The rows come from 6 hidden closed curves, with some noise, and rows from the same curve form a group. Each curve winds through 6 dimensions. The rows are also pushed far along 4 directions, which tell nothing about the answers.
In the rows, 128 means zero.
Some rows, each with its group after it:
[100 105  97 112  94 179 138 101 154  82 143 151 173 103 131 126] -> sese
[132  75 125 107 117 133 217  73 171  86 134 172 145 133 144 140] -> sese
[124 126 185 150 134 110 108  65 161 155 166 140 123  99 110 103] -> vuru
[136  91  78 106  82 215 173 111 144  92 137 121 195 106 132 152] -> nilen
[130 126 113 145 126 141 133 179 108 170 104 117 145 143 123 125] -> Mup
[142 142 132  65 115 111 103 185 106  84 123 122  82 119 107 144] -> nilen
[153 137 154 128 184  92 116 166 107 147 108 114  69 137 134 128] -> busa
[105 160 120 119 102 171  51 140 116 111 186 135 126 111 126 101] -> busa
[102 105  75 150 101 195 114 115 135 140 119 121 174 143 150 130] -> Mup
[139  97 118 134 144 136 150 128 138 146 110 117 120 145 138 144] -> vopu
[129 121  99 140 144 138 136 161 103 138 112 105 122 141 135 148] -> Mup
[159 151 139  58 156 132 104 184 109  74 132 119  59 126 133 137] -> Mup
[167 172  95 108 125 126 108 223  83 113 103  97 138 148 117 139] -> nilen
[169 101 106 136 154 114 142 195 113 151  57 127 127 167 134 135] -> vuru
[178 162 186 123 147  65 146 123 114 130 143 145  83 146 128 116] -> sese
[152 116 136 132 128 125 170 149 120 161 131 136 109 160 142 133] -> vopu
[121 117 109  71 119 131 183 118 132  72 144 133 124 107 140 142] -> Mup
[123 157 137 115 124 173  61 164 111 140 157 103 113 103 113 115] -> sese
[131 162  75 168 130 136  63 182  84 114  89 112 157 147 132 130] -> Mup
[117 157 184 127 145 102 108 120 120 148 147 126  75 123 113 122] -> vuru
[112 170 175 101 128  99 109  96 116  87 183 146  65 105 131 122] -> vopu
[144 109 104 113  95 180 153 118 146 103 159 126 175 111 123 136] -> vopu
[150  89 154  94 141 119 211  73 173  94 140 136 130 105 117 150] -> vuru
[119 148 164 157 133  90 121  67 121 143 176 142  79 140 153 120] -> vopu
[146  90  80 116 112 111 209 162 115 124  71 144 151 166 154 145] -> nilen
[168  84 109  55 120 172 205 149 147  70 120 113 131 113 117 175] -> nilen
[111 129 156 127 132 134 150  26 153 101 184 126 113  95 142 134] -> nilen
[ 98 100 120  70 107 141 138 120 139  94 202 133  91  93 129 135] -> nilen
[153 116 108 141 122 128 210 127 131 150 121 133 156 173 150 137] -> busa
[159 190 176 163 167 108  90 131 105 160 109  96  99 142 119 128] -> nilen
[158 127 155 111 161 101 182 128 141 128 112 120 121 125 121 136] -> vopu
[130 110  68 136 132 191  94 180 130 104  91 136 173 144 136 123] -> busa
[143 129 141 211 138 130 119 101 137 194  72 103 182 148 109 133] -> sese
[ 95 106 138 179 110 149 144  67 156 170 132 134 163 128 123 129] -> vuru
[171 125 128  88 163 126 145 195 105 125 120 113  69 149 143 143] -> vuru
[142 128 122  96 123 107 172 189 115 125  98 140 135 135 121 126] -> vopu
[145 117 133 107 135 154 171 147 143 132 120 122 151 117 117 131] -> sese
[132 144 121 173 124 150  99 164 124 182 114 100 169 141 103 127] -> nilen
[159 131 166 140 182  79 168 147 122 172  79 122  86 163 134 133] -> sese
[140 140  71 107 103 126 129 220  76 108  80 128 129 170 139 141] -> busa
[119 102 141 122 120 178 169  77 177 122 149 126 177  89 109 131] -> sese
[142  78 134  72 127 119 226 144 144 113 120 143 106 134 123 156] -> vuru
[152  97 122  98 132 136 173 184 129 140 110 144 107 162 132 133] -> busa
[138 109 114 106 101 167 122 153 138 113 137 132 161 105 109 124] -> vuru
[131 123 170  70 133 153 131 112 159  90 196 149  93  93 113 115] -> busa
[153 100 112  73 119 169 174 149 149  81 150 132 150 103 118 139] -> busa
[141 120 128 149 134 129 180  61 150 119 139 125 160 130 142 138] -> sese
[126 140 196 133 141 111 128  64 167 148 148 147 115 118 121 102] -> Mup
[107 120  76 169  81 155 138 113 120 134 102 127 196 148 133 141] -> busa
[110 111 133 131 131  74 164 122 125 155 114 149 107 147 143 120] -> vopu
[124 117 161 142 138  82 165  87 155 153 152 162 128 130 134 100] -> busa
[118  93 102 135  94 136 184  95 162 112 109 148 208 115 116 131] -> vopu
[145 116 168  62 130 106 167 151 121 121 180 148  39 129 135 131] -> vopu
[130 139 162  93 151  70 170 169 104 154 117 136  69 139 133 119] -> Mup
[108 119 107 103  97 199  98 153 128 101 136 115 142 103 105 145] -> vuru
[116 130 102 110 110 158  31 159 110  76 163 126 104  99 113 130] -> Mup
[126  75 139 164 131  98 175  36 176 129 153 150 146 123 127 138] -> Mup
[115  89  79 125 111 149 153 103 141  97  96 114 171 118 130 159] -> sese
[169 110  87 129 134 181 160 159 133 106 102 107 181 132 121 153] -> Mup
[136 121 110  72 117 166  92 142 131  49 147 124 121  84 113 138] -> vuru
[145 138  98 122 112 159 142 165 103 132 131 114 134 156 138 142] -> busa
[119 157 114  98  92 185  54 155 119  93 181  97 139  87  94 136] -> nilen
[132 161 119 103  92 178  72 143 111  70 179 128 131  99 119 128] -> vopu
[111  96  96  69 107 157 135 136 126  68 147 125 104 109 122 157] -> vuru
[151  89 113  78 142 148 170 180 128 109  92 120 105 135 127 155] -> sese
[132 118 129 126 123 163  94 142 129 130 111 108 130 115 103 142] -> sese
[142 144 193  96 146  71 147 125 135 150 177 123  67 116 106 126] -> nilen
[143 163 123  96 116 149  74 205 101 123 147  97 113 117 100 131] -> nilen
[122 137 108  62 109 124 107 186  99  73 140 149  76 137 137 129] -> busa
[114 139 182 102 144  73 174  74 134 109 165 152  64 120 139 130] -> vopu
[ 83 143 110  62 100 192  51 142 119  59 146 128 100  90 128 126] -> Mup
[113 106 137  86 110 169 135 114 146  94 159 125 118  92 105 147] -> vuru

New rows, each followed by its group:
[132 169 162 122 140  78  84 133 108 126 129 115  74 133 114 133] -> nilen
[128 161  95 103 136 142  27 233  62 104  95 105  73 142 124 135] -> vuru
[148 151 141 112 136 122 117 155 114 104 152 118 120 100 104 128] -> Mup
[121 187 172 166 146 134  71  91 132 133 146 101 137 100 101 121] -> nilen
[159 115  75 174 109 181 106 145 112 128  86 115 175 167 137 149] -> sese
[150 111 161 152 150  69 204  95 129 182  98 139 101 170 154 131] -> nilen
[127 140 120  77 107 138 112 153 106  81 165 113 107  87 116 139] -> busa
[ 89 100 100 115  76 209  82 115 140 118 180 118 149  92 110 133] -> vuru
[134 166 150 166 127 126  70 145 115 163 125 124 147 123 110  99] -> vuru
[138 125  81 138 130 128 145 186 100 149 106 112 139 163 144 138] -> nilen
[133 174 116 115 116 157  78 180  83 125 154 109  98 142 134 129] -> busa
[140 117 159 135 175  60 191 118 120 147 125 124  80 138 128 144] -> Mup
[146 152 168 167 168  55 129  87 129 147 108 137 116 140 136 110] -> vuru
[132 150 107 144 119 118 115 164 105 146  90 112 166 129 118 121] -> sese
[ 94 117  97 112  81 205  80 113 146  94 190 142 167  95 122 112] -> busa
[126 131 152 146 164  99 124 109 145 135 127 157 107 148 143 104] -> busa
[129  71  78  80 107 137 187 122 144  55 135 144 143 113 132 160] -> Mup
[144 122 121  94 151  95 170 171 106 143 108 134  75 169 162 129] -> Mup
[122  91  83 129 118 172 100 152 127 113  98 120 143 132 124 147] -> vuru
[100 104 121 104 114 134 161 116 148 117 175 139 137 100 124 127] -> nilen
[124 147 137  83 145  81  98 149  98  93 123 117  58 115 130 137] -> sese
[112 146 104 123  90 199  81 130 112 115 173 107 136 118 125 137] -> busa
[122 155 130 122  95 165  94 104 125  81 175 135 139 102 122 128] -> vopu
[163 137 179 155 143  52 196 112 133 181  88 140 131 158 122 122] -> nilen
[117  98 153  43 130 157 119 132 144  76 168 127  57  83 112 146] -> sese
[112 131 108 108  98 136 107 150 123 108 126 146 143 121 128 113] -> Mup
[124 150 119 134 112 117  93 145 118 112 111 135 154 118 116 114] -> vopu
[124 102 100  92 105 150 119 188 114 121 117 139 113 134 129 128] -> sese
[103 159 134 123 113 123  56 139  93 125 140 130  87 121 137 114] -> nilen
[145  59 141  97 120 129 208  90 171 120 120 128 137 110 106 160] -> sese
[170 131  90 187 131 146 119 165  98 172  74 102 163 182 139 141] -> sese
[ 88 112 139  65 121 160 106 111 136  84 184 127  64  86 124 142] -> vopu
[112 161 152 184 154  78 116 111 115 191 145 122 114 146 139 106] -> nilen
[149 132 152  31 140 123 135 189 111  70 146 125  50 105 109 147] -> vuru
[132 138 159 154 126 118 144  85 153 161 160 110 151 120 105 130] -> nilen
[ 96 120  94  74  94 178  74 146 118  77 192 112  96  93 124 144] -> nilen
[103 107  95 181 115 172 136  78 146 167 117 123 181 149 154 126] -> Mup
[145 128 101 158 150 163 118 180 113 158  61 103 154 158 129 141] -> sese
[157 149 105 167 132 181 113 149 119 136  82  88 185 140 114 148] -> nilen
[133 160 150 135 144 102 106 150 109 164 141 117 107 132 129 108] -> vopu
[104  73 125  62 110 135 143 123 138 100 178 141  63 105 135 144] -> busa
[118 101  66 143  88 198 129 143 142 119 129 140 213 130 131 119] -> busa
[134  72 119  29 138 154 190 154 146  70 139 132  76 108 134 159] -> sese
[100 115 112  90 126 206  31 144 135  72 170 117 104  72 114 128] -> busa
[153 132  86 165 114 172 122 194  94 165  98 118 154 177 143 134] -> vopu
[131 129  63 142  99 144 145 155 109 106  84 124 196 145 137 140] -> nilen
[133 105 160  94 125  87 196  89 156 101 168 152 124  94 111 129] -> Mup
[152 168 160 104 162  48 115 168  89 132 122 114  40 157 133 137] -> nilen
[133 170 200 137 166  95 116 115 129 171 148 120  92 114 117 102] -> sese
[126  39  77  75 105 150 204 146 142 106 128 139 118 133 143 161] -> busa
[153  88 110 112 114 152 231  85 152 111 130 129 167 126 146 151] -> nilen
[146 163 118 175 126 120 130 124 121 152 112 103 182 145 118 132] -> nilen
[141  90  67  98 101 138 172 213 103 132  89 132 147 161 133 142] -> vuru
[106 121 162  89 109  93 143  83 155  90 165 157 117  86 111 117] -> vopu
[127 134 185 117 149  52 152 116 119 170 160 142  55 140 130 114] -> vuru
[157 122 130  61 138 145 143 176 128  83 128 117 104 106 111 144] -> vopu
[138 112 141 150 168 120 134 118 139 149 113 119 116 130 132 131] -> busa
[125  84 153  32 132 107 158 138 139  49 176 142  50  74 101 155] -> Mup
[106 139 102  77 108 194  71 118 127  42 187 118 112  85 126 140] -> busa
[131 153  89 150 141 154 108 152  99 111  98 104 146 140 145 140] -> nilen
[110 139 178 108 122  88 127  78 146 107 189 149 104  81 107 111] -> Mup
[155 140  97 123  97 175 126 152 117  95 138 126 170 127 126 136] -> vopu
[159 130 121 152 154 100 133 188 106 140  67 124 136 154 114 135] -> Mup
[148 161 111  76 138 111 116 205  75  92 128 114  76 140 135 138] -> vuru
[127 109  89 103 121 154 149 146 122  87 118 128 124 132 146 153] -> vuru
[ 95 118 144 111 121 120 164  97 139 137 132 139 122 115 131 123] -> Mup
[132 125 153 176 146  91 186  65 154 147 108 163 150 158 148 116] -> sese
[129 147 143 128 160  97 125 144 100 156 130 119  67 151 152 124] -> Mup
[125 112 104 142 122 190 130  87 159 106 110 121 177 130 137 140] -> Mup
[144 153 133 199 139  94 157 102 117 177  98 110 178 145 129 127] -> busa
[101 100  88 128  90 153  98 107 139  95 133 142 166 108 125 126] -> vuru
[156 102 147 119 117  96 213 117 147 145 100 143 151 139 117 137] -> nilen
[127 127  59 141 122 193  78 198 117 104  84 136 175 155 138 120] -> busa
[154  91 112 140 123 147 177 121 137 157 119 114 153 146 133 145] -> sese
[161 127 127  88 136 107 180 163 117 106 129 123 118 119 125 139] -> busa
[124 124  98 136 128 180  99 130 123 109 126 112 133 126 142 143] -> vuru
[127  80 105 102 110 164 143 134 151  81 125 134 155  98 102 151] -> Mup
